There are 10 hidden switches. A switch that is on adds its own fixed numbers to the row, and there is some noise. The rows also spread widely along 13 directions, which tell nothing about the answers.
(in the rows, 128 means zero)
Some rows, each with its switches (1 for on, 0 for off) after it:
[123 176 127 155 136 127 151 168  73  62 161 118  76 105 138  63 126 118
 117 152 157 135 169 156 162 164 116 150 170 134] -> 1 0 0 1 0 1 0 1 0 1
[148 117 182 103 142 113 122 126  63  86 206 117 101 105  60  96 128 155
 113 148 137 136  91 125 193 117 144  92 166 152] -> 1 1 0 1 0 0 1 0 0 1
[126 174 100 130 112 154 145 140  83 164 131 158 151 135  97 109 130 100
 109 153 108 160 130 134 114  91 179 175 101 120] -> 0 0 1 1 1 0 0 0 0 1
[ 94 144 133 110 134 169 128 126 145  76 103 181 140  71 141  99  97 126
 124 103 120  99 114 147 100 153 139 140 109  73] -> 0 0 1 0 0 0 0 1 0 0
[ 74 189 139 100 148 152 127 134 124 118 105 192 168 102 123 103 110 111
 135  96 140 109 165 134 130 111 184 125 150 158] -> 0 1 1 1 0 0 0 0 0 1
[139 184 150 112  98 131  95 135 109 148 156  90 150  87 111  79 150 185
  88 131 105 164 122 124 185 125 169 116 134  84] -> 1 0 1 1 1 0 1 1 1 0
[ 64 149  81 165 109 112  97 154  94 101 129 172 127 109 153 102 141  63
  98 128 154 150 178 112 103 189 149 188  81 109] -> 1 1 1 0 1 1 0 0 0 0
[ 95 130 127 142 147 134  95 163  95  81 127 162 112 125 160  92 134 126
  92 128 134 157 140 145  84 161 123 149 134 122] -> 1 1 0 1 0 1 0 1 1 0
[114 249 115 109 112 150  99 160  79 149 125 123 148 118 138  56 160 134
 125 116 115 148 170 119 162 107 190 115 116 169] -> 1 0 1 1 1 0 0 0 1 0
[126  84 144 140 120 100  46 124 126 120 141 106 117 156 156  91 166 205
  58 154 116 168  95 137 136 165  86 138 173 111] -> 0 1 1 1 0 1 0 0 0 0
[131 140 126  85  80 193  83 184 126 118  88 136 118 124 131  79 158 125
 101 112  71 146 125 130  52 107 124 144  49 100] -> 0 1 1 1 0 0 1 1 0 1
[ 83 173 120 158  95 142 121 131 155 118 101 123 133  63 193 111 109 116
 126 115 120 138 165 163 115 168 122 182  79  70] -> 0 1 1 0 0 1 1 0 0 0
[118 169 161  90 125 177 127 127 119  89 117 152 144  93 100 154 116 131
 148 127 120 104 180 132 139  89 135 144 137 128] -> 0 0 1 1 0 1 1 0 0 1
[ 78 184 102 134  88 157 120 125 151 155 120 142 153  77 156 115 101  55
 151  82 122 123 192 184 112 104 132 173  81 128] -> 0 0 1 1 0 0 0 1 1 1
[ 93 174  97 107 120 127 158 113 132 125 162 158 143  66  89  66 101  70
 129  77 152 105 114 131 161 145 204 112 114 118] -> 0 0 0 1 0 0 0 0 0 0
[140 152 126 123 132 112 182 170 160 145 145 130 152 120 115 121 155 147
 104 154 134 124 166 137 126 140 143 113 212 135] -> 0 1 0 0 0 1 1 1 0 0
[ 67 201 148  94 156 156 127 136 107 100 117 200 169  99 116  95  87 105
 153  89 135  94 162 146 154 100 181 107 177 182] -> 0 0 1 0 0 0 0 0 1 1
[115 166 143 128 146 111 122 127 113 118 155 139 138  79 118  77 159 135
 104 141 152 125 117 132 139 155 170 100 130 127] -> 0 1 1 1 1 0 0 1 0 0
[103 160 120 146 115 140 123 105 125 128 119 153 157 133 150 121 137 133
 110 148 132 116 174 174 129 125 111 176 167 138] -> 0 0 1 1 0 1 0 1 0 1
[160 162 115  84 120 186 213 143  78  52 180 183  94 115  75  37 129  92
 135 147 118  61  98 173 123 126 129 118 142 153] -> 0 1 1 0 0 0 0 0 1 1
[115 154 141 126 130 156 144 104 150 114  91 163 160 104 140 158 132 143
 129 133 133 102 155 147 105 133 145 159 116  99] -> 0 1 0 0 0 0 0 0 0 1
[ 65 149 115 141 127 148 122 129 135  76 120 180 115  67 160  69 102  79
 121 101 151 102 137 180  94 177 130 157  96 111] -> 0 1 1 1 0 1 0 0 0 1
[100 161 149 113 110 130  91 152 110  84 141 130 126  92 117 112 144 116
 114 118 146 121 199 127 150 140 129 129 139 131] -> 0 1 0 1 1 1 1 0 1 1
[111 159 135 170 138 127 146 138 112  88 153 153 123  67 141 102 156 103
 128 163 159  99 124 171 105 181 124 123 103 133] -> 1 0 1 0 1 1 1 0 0 0
[146  83 122 142 111 131 142 116 157 127 152 151 138 109 108 132 159 113
 104 159 133  98  94 168  72 147 111 134 105 107] -> 0 0 1 0 0 0 0 1 0 1
[109 104 164 165 150 101  96 142 105 109 153 140 122  96 118 138 160 120
 100 165 157 145 127 145  97 155 132 124 118 134] -> 0 1 0 1 1 1 1 0 0 1
[123 112 111 139 107 133 138 191 166 173 125 135 125 116 147  83 147 114
  89 132 112 157  96 173  57 154 121 124 103 113] -> 1 1 0 0 1 0 0 0 0 1
[ 87 204 130 102  98 164 128 159 111 102 127 159 133  90 137  51  97 118
 111 105 114 118 175 169 163 132 139 152 166 116] -> 0 1 1 1 1 0 1 0 1 1
[114 151 131 144 112 127 104 154 138  74 130 118 103  70 158  86 143 128
 106 129 150 125 157 133 105 186 139 139  87  77] -> 0 1 1 0 0 1 0 0 1 1
[142 150 148  88 128 133 130 184 100  57 175 129  86  73  80  73 160  94
 131 130 161  97 143 108 135 147 138  76 113 141] -> 0 1 1 1 1 0 0 0 0 1

New rows. What belongs after each?
[116 139 120 101 128 164  91 160 147 159  99 154 149 125 136  84 147 133
 113 103  93 147  87 135  63 108 154 103  92 134] -> 0 0 1 1 0 0 0 0 0 0
[127 108 183  72 120 136  58 122 127 101 139 122 127 133 115  93 139 197
  94 118 101 124 108 147 165 108  82 102 187 142] -> 0 1 1 1 0 0 0 1 0 1
[115 109 170  93 131 104  60 132 110 115 143 104 126 107 114 104 138 165
 108 108 108 157  94  99 149 126 139  91 116 123] -> 0 1 0 0 0 0 0 1 0 0
[135 159 161 120 129 146  90 147 107 115 119 116 126 116 152  89 155 189
 114 150 106 140 106 144 139 136 110 115 127 123] -> 1 0 1 0 1 0 0 0 0 0
[112 133 101  68  72 145 140 162 136 102 182 129  98  87  84  24  80  85
 104  74 115 110 125 155 183 137 112 130 171 102] -> 0 0 1 1 0 0 0 1 0 1
[ 95 187 128 112 125 142 137 140 146  91 117 177 157 103 128  96 149 132
 109 124 154  76 194 150 137 152 145 126 187 153] -> 0 1 1 1 0 1 1 0 0 1
[118 139 144 120 142 120  85 165  99 117 128 155 146 147 118  84 148 166
  94 139 120 144 112 103 136 134 161 104 171 141] -> 0 0 1 0 0 0 1 0 0 0
[121 148 162 116 135 131 106 152 117  76 138 156 131  98 124  89 158 169
  93 136 150 108 152 137 138 161 135 102 172 130] -> 1 1 1 1 0 0 1 1 0 1
[ 97 146 105  94  87 143  63  96 102 127 140 173 163 143 124  65 179 106
  90 107 104 102 121 157 117 124 121 134 107 165] -> 0 1 1 1 1 0 0 1 1 0
[112 135 122 111  91 126 114 155 152 107 140 154 147  84 106 102 184  90
 104 123 149  79 161 138  96 165 131 104 100 130] -> 0 1 1 0 1 0 1 1 0 1
[151 125 110 145  94 128 129 127 110 137 181  86  84 104 142  47 141 105
 126 141 103 136  56 185 125 140  93 127  73 129] -> 0 0 1 0 0 0 0 0 0 0
[118 198 135  54 114 203 125 175  81  57 101 177 123 114  99  95 139 119
 138 112 115 103 184 103 130 102 151 135 112 141] -> 1 1 1 1 1 0 0 0 0 1
[ 98 129 103 175 141 110  95 162 108 155 134 165 152 144 150 146 153  84
 119 136 140 165 162 125  70 133 155 141 102 166] -> 1 0 1 0 0 0 0 0 1 0
[136 165 119 102 110 142 132 202 104 134 130 130 125 150 113 114 153 111
 115 142 114 153 189 114 115 104 136 136 146 152] -> 0 1 0 0 1 0 0 0 1 1
[ 82 141 126 129 143 145 126 110 107  86 129 207 154  86 106 134 122  70
 147 115 156  84 133 139  97 137 167 129  81 155] -> 1 0 1 0 0 0 0 0 0 1
[151 137 121 129  92 151 135 147  72  76 157 121  91 111  92 130 145  97
 114 167 120 140 173 119 121 121 121 190  87  92] -> 0 1 1 1 0 1 1 1 0 1
[126 141 149  79  98 169 121 123 116 108 148 143 134 119  93 137 144  93
 155 118 112  85 173 157 141  75  89 127 125 190] -> 0 1 1 1 0 0 1 0 0 1
[143 129 133 133 149 123 149 162  83  79 138 148 115 135 118 160 154 129
 119 165 147 141 179  94 119 136 132 147 151 125] -> 1 1 0 0 0 0 0 1 0 0
[136 155 101  69  88 177 145 194 144 117 123 130 105 116 116  43 144 103
 117 106  87 111 100 144  90 135 111 109  96 124] -> 0 0 0 0 1 1 0 0 0 0
[ 99  95 159 141 128 137  81 114 129 111 141 149 127 112 151 124 110 120
 127 127 120 123 105 188  98 128  82 141 116 136] -> 0 0 1 0 0 0 0 0 1 1
[ 98 179 112 134 146 153 187 171 114  88 117 203 139 103 122 108 116  94
 114 138 164 103 192 157 109 152 151 154 178 124] -> 1 0 0 1 1 0 0 1 0 1
[139 165 131  79 132 140 160 170 103 104 170 135 130  92  71 125 137  78
 167 113 137 105 165  95 146  94 155  89 126 176] -> 1 0 1 0 0 0 0 1 0 0
[135 142 147 134 128 137 107 119  75  76 159 139 103 129 126  86 151 144
 107 158 135 127 132 151 137 136 119 139 133 132] -> 0 1 1 1 0 0 0 0 1 1
[116 127 110 158 122 113 163 178 136 129 141 153 129 109 117 108 122  99
  99 144 151 135 153 147 102 163 154 140 156 101] -> 0 0 0 0 0 0 1 1 0 1
[ 90 146 147 157 122  94 105 136 105 139 161 123 149 122 150 128 143 131
 115 152 137 144 191 164 182 136  83 145 197 169] -> 1 1 1 0 1 0 1 1 0 0
[126 127 133 116 110 116 126 120 128  94 169 142 133  87 100  99 144 133
 102 126 143 107 115 123 155 171 148 113 131 108] -> 1 1 1 0 0 0 1 0 0 0
[133 154 121 139 144 116 189 161  90  83 177 133  88  94  93 102 107  95
 124 155 164 137 165 130 158 147 153 152 164 119] -> 0 1 0 1 0 1 0 0 0 1
[130 167 149 159 151 129 145 133 161 137 130 154 156  75 141  70 157 175
  94 154 153 105  89 177  98 172 180  92 146 106] -> 0 0 1 1 0 0 1 0 0 1
[116 143  82 123  88 124 149 133 151 122 143 145 134 117 123  83 119 118
  91 118 134 120 145 135 157 172 139 161 161  82] -> 0 0 1 0 0 0 0 0 0 0
[105 129 126 147 137 114 122 139 153 145 123 145 159 112 146 168 148 101
 134 135 150 129 178 127 102 132 133 138 121 141] -> 0 1 1 0 0 0 0 0 0 0
[ 98 149 162 130 105 127  93 128  98  60 159 132 107  61 130  83 141 107
 127 128 144 100 144 157 144 167 117 120  93 118] -> 0 1 1 0 1 0 1 0 1 1
[103 161 139 129 131 112 116 112 105 120 147 170 161 127 105 106 147 137
 100 135 154 108 163 134 167 133 165 129 187 163] -> 0 1 1 1 0 0 1 0 0 1
[110 184 100  85 119 174 140 153 111  85 118 197 146 122 115  59 162 120
 100 123 130  87 146 133 112 149 150 130 143 145] -> 1 1 1 1 1 1 0 0 0 0
[138 138 138 116 129 174 152 113  71  85 167 171 112 115  93 106 137  93
 139 155 124  93 102 189 105 107 103 137 102 161] -> 1 0 0 1 1 0 0 0 1 1
[134 110 159  96 132 119  66 148 106  99 141 113 124 137 114 107 149 176
 103 137 107 144 114 100 151 126 109 104 168 135] -> 0 0 1 0 0 1 0 1 0 0
[ 86 117  90  73  61 151  95 146 179 121 125 179 159 115 106  82 135  90
  94  75 122  84 140 146 118 157 114 129 129 118] -> 1 0 1 0 1 0 0 0 0 1
[167 159 106 146 119 150 169 169 123 162 134 128 122 122 128  76 158 153
  83 170 113 167  96 149  80 141 173 146 110  90] -> 1 1 1 1 0 0 0 0 0 1
[130 125 156 112 153 151 131 212  57  61 158 178  99 150  95  89 112 116
 120 154 114 130 144 135 109 107 109 117 197 166] -> 0 0 1 0 0 0 1 1 1 1
[124 151 163  82 132 139  96 170 134  84 136 138 131  87 109  91 125 164
 117 102 132 121 133 110 146 141 158  79 152 115] -> 1 0 1 0 0 0 0 0 1 1
[ 99 175 141 127 112 145 100 113  63  86 140 174 140  96 107  61 137 125
  98 140 123 123 100 134 131 148 191 147  81 104] -> 0 1 1 0 1 0 1 0 1 1
[138 173 142 103 121 163 153 190 135  68 118 161 119  86 118  92 184 116
 132 145 144  65 171 141  84 154 127  90 113 142] -> 0 1 1 0 1 0 1 0 0 1
[ 98 161 128  62 113 143 109 153 101  69 139 162 132 107  95  73 123 137
 106 103 121 111 148  95 186 145 145 125 170 126] -> 1 1 1 0 1 1 0 0 0 0
[134  84 147 153 125 100  80 125 105  67 162 130 101 119 127 126 177 127
 110 169 160 105 132 133 107 167  91 122 111 131] -> 0 0 1 0 0 0 0 1 0 1
[ 89 217 165 157 146 142 145 123 113  82 131 146 130  59 160 109 112 134
 158 132 169  91 198 180 180 150 139 134 169 149] -> 1 0 1 1 0 0 1 0 0 1
[139 141 142 152 123  93 112 197 100  87 177  90  92 126 146 109 162 146
 107 165 145 151 204 120 163 165  89 127 194 148] -> 1 1 1 0 0 1 1 0 1 0
[138 114 107 148 101 170 137 144 121 131 157 133 105  99 137  52 119 110
  91 143  85 158  44 192  59 145 123 165  67  71] -> 0 0 1 1 0 1 1 0 1 0
[ 77 114 118 118 121 138 104 133 189 120 130 171 143 102 162  86 130  93
 127  87 145  78 134 196  97 157  80 105 148 163] -> 0 0 1 1 0 0 0 0 0 0
[ 84 188 115 149 116 126 153 198 134 131 159 136 121  86 150  64 104  53
 153 104 144 115 192 184 140 141 125 117 157 181] -> 0 0 1 0 0 0 1 0 1 1
[117 160 128 161 103 109  93 173 152 147 130  80 120 114 194  72 174 137
 112 138 119 134 156 178 117 160  82 114 140 154] -> 0 0 1 0 0 1 1 1 0 0
[142 141 135 107 134 138 145 144 126 116 173 127 118  67  89 118 137  86
 144 120 140 125 130 124 108 116 164 100  83 125] -> 0 1 1 1 0 0 0 0 1 0
[103 131 168 100 132 138 121 181 131 121 152 128 128  70 105 148 104  86
 166 111 119 128 158 133 133  93 106  97 129 152] -> 0 0 1 0 1 0 1 0 0 0
[130 135 148 127 117 115  71 116  67  65 175 104  91  98 123  82 138 157
 101 132 137 156 124 111 183 158 135 137 113  94] -> 1 1 1 1 0 0 0 0 1 0
[127 129 129 133 124 125 149 152  80  99 178 137  90  96  96  59 121 100
 102 151 133 145  94 159 127 145 135 139 122 109] -> 0 1 0 1 1 0 0 1 0 1
[ 87 149 111 105 107 144 117 143 188 102 111 157 142 101 166 119 153  87
 136  89 147  70 222 169 107 147  70 128 147 156] -> 0 1 1 1 0 0 0 1 0 0
[114 144 132  84 155 144 129 188  74  67 150 173 114 101  81 100 131  65
 154 112 138 115 149  80 101 111 162  94 105 173] -> 0 1 1 0 0 0 0 1 0 0
[107 142 171 138 121  87  93 173 103 101 182  79  88  80 135  57 105 145
 107 126 139 165 158 152 208 147 102 114 199 129] -> 0 1 1 1 0 0 1 1 0 1
[120 203  94  96  90 181 162 172 143  81 117 164 127 108 154  19 135 132
  88 108 109  88 168 173 123 166 126 141 176  96] -> 0 1 1 1 0 0 1 1 1 0
[145 111 113 126  99 100 107 204 111 122 181  86  76 140 121  51 149 124
  86 129 133 167 138 141 150 154  98 115 174 140] -> 1 0 0 1 0 0 0 1 0 1
[ 96 124 105 156  97  83  91 172 119 127 166 150 133 138 120  83 168  90
  83 138 162 120 172 141 139 177 118 123 168 162] -> 0 0 1 0 1 0 1 0 0 1
[ 86  69 121 138 141 125 118 138 129  62 148 180 103 104 128 154 118  64
 127 120 167 113 159 142  87 164  93 155 114 116] -> 0 1 0 1 0 0 0 0 0 0
[134 164 124 120 119 154 143  93 123 118 141 136 138  95 117 133 141 109
 150 129 131 100 144 149 134 109 131 142  97 137] -> 0 0 1 1 0 0 0 0 0 0
[ 83 178 120 102 112 172 140  91  80 104 140 215 164 121  91  86 123  81
 116 120 120  85 134 179 128 109 153 162 133 165] -> 0 1 0 1 1 1 1 0 1 1
[105 170 102 120 103 115  87 101 112 163 126 150 163 140 117  78 179 110
  97 110 136 126 127 128 126 133 190 124  91 164] -> 0 1 0 1 0 0 0 0 0 1
[ 69 151 154 116 114 121  63 140 159 139 100 149 171  84 146 117 126 131
 115  82 129 131 156 120 129 140 166 115 117 124] -> 0 1 1 0 0 0 1 0 0 1
[126 175 142  87 109 177 107 131 117  78 129 159 134 120 138  65 165 165
 108 115 110  85 135 159 131 139 113 113 149 149] -> 1 1 1 1 0 0 1 0 1 0
[134 134 127  88  84 163  95 160 114 124 126 136 125 118  94  80 158 125
  89 119  97 135 105 134  97 121 139 125  82  99] -> 0 0 0 1 1 0 1 1 0 1
[ 56 162 162 156 149 102 116  95 139  88 153 151 132   4 137  72  90 112
 121 111 174 108  93 166 154 199 180 120  97  84] -> 0 1 1 0 1 1 0 0 0 1
[128 133 144  63 125 192 136 111 164  75 108 180 149 109 119 123 148 147
 124 106 113  60 136 167  88 119  99 108 143 122] -> 0 1 0 1 0 0 0 1 1 0
[132 149  72 184  89 111 193 120 168 172 157 137 150 130 155  80 160 123
  82 156 143 109 129 205 125 190 122 157 166 113] -> 1 0 0 0 0 0 1 0 0 0
[122 147 141  98  96 184 111 156 134 119 124 131 111  74 144  61 144 110
 127 113  95 118  96 192  74 123  93 120  51 128] -> 1 1 1 1 1 0 0 1 0 1
[124 124 141 128 121 120 140 176 124 133 182 102 108  81 115  81  92 107
 122 116 110 159 107 159 141 127 122 107 148 113] -> 0 0 0 0 0 0 1 1 1 0
[103 184  89 131 134 140 165 151 140  73 117 172 135  95 130 116 121 104
 116 125 171 101 211 112 136 173 161 164 167  90] -> 0 0 1 1 0 1 0 0 0 0
[ 93 205 133  88 144 119 115 170 127  98 124 160 157  82 105  95 150 105
 140  96 163  90 189  80 161 144 191  74 147 162] -> 0 0 1 0 1 0 0 0 0 0
[109 133 140 130 132  93  95  90  88  71 183 129 120 101 109 145 153 116
 129 138 173 111 184 112 195 148 119 139 151 158] -> 1 1 1 1 0 1 0 0 0 0
[ 65 149 124 170 144 101  68 190 106 130 110 180 149 123 157  67 134 137
  66 118 153 183 149 110 102 180 199 139 150 118] -> 1 1 1 1 0 0 1 0 0 1
[111 139 103 122  92 162 152  89 115 108 133 168 147  92 102 154 105  89
 130 135 116 116 141 135 132 122 138 201  75  63] -> 0 0 1 0 1 0 0 0 0 0
[ 84 140 148 184 162  84  70 141 115 106 134 162 152 116 170  77 151 173
  68 151 169 142 126 149 115 200 160 115 187 132] -> 1 0 1 0 0 1 0 1 1 1
[142 190 103 153 107 154 159 139 129 163 113 154 160 136 146  82 173 164
  77 166 117 133 137 167  98 141 170 159 134 114] -> 1 1 1 1 0 0 1 0 0 1
[108 168 110 174 142 125 157  90 108 137 139 154 141  98 148 104 151  99
 118 148 151 122 117 178 100 145 161 152  98 133] -> 0 1 0 1 0 0 0 1 0 0
[ 89 147  92 186 115 134 177 107 152  96 128 205 148  80 152 105 146  70
 111 146 176  66 150 193  66 203 146 172  97 104] -> 0 1 1 0 0 0 1 0 0 1
[145 166 132  87 139 151 160 163  88 123 146 138 132 143  88 121 119 129
 134 139 108 147 171 104 166  74 145 135 185 159] -> 0 1 1 1 0 0 0 0 0 0
[130 151 110 119  96 137 114 176 153 153 118 116 130 141 144  88 154 149
  90 134 113 153 168 142 116 132 116 150 161 124] -> 0 1 1 1 0 1 0 0 0 1
[144 169  94  83  43 178 161  76 159 181 132 113 155 144 124  94 131 138
 110 115  73 105 135 201 169  88  92 186 142 123] -> 0 1 0 1 0 0 0 0 0 1
[ 69 126 121  95 106 148  79 102 118  86 135 183 137 108 128  96 146  82
 127  84 138  82 136 162 122 150 101 126  94 164] -> 1 1 0 1 1 0 0 0 0 0
[136 147 113 143  84 138 166 170 124 157 130 113 126 160 136 153 141 112
 116 173 108 148 220 170 143 107  67 193 175 137] -> 0 1 0 0 1 0 1 0 0 1
[131 146  97 142 100 132 137 160 111  73 148 134  86 136 144  76 151 112
  93 147 152 117 193 157 127 177  98 165 152 113] -> 0 1 0 1 0 0 0 0 1 1
[160 122  96  97  95 152 171 134 133 110 165 158 130 145  71 140 159  91
 122 150 139  81 181 139 128 109 103 148 161 149] -> 0 0 1 1 0 0 0 0 0 1
[106 160 149 121 141 133 112 149  95 101 146 138 118  85 127  81 120 118
 135 128 127 130 112 134 149 134 137 110 118 136] -> 0 0 1 0 1 0 0 0 0 0
[119  89 173  85 127 124  42 194 135 106 131 131 123 122 115  86 164 151
  96 118 117 129 107 119 100 135  96  62 137 150] -> 0 0 1 0 1 0 0 1 0 1
[ 87 179  67 126  94 144 161 138 148 128 125 170 149 121 146  72 116  92
  91  95 137 121 186 156 138 163 158 175 162 100] -> 0 1 0 1 0 0 0 0 1 0
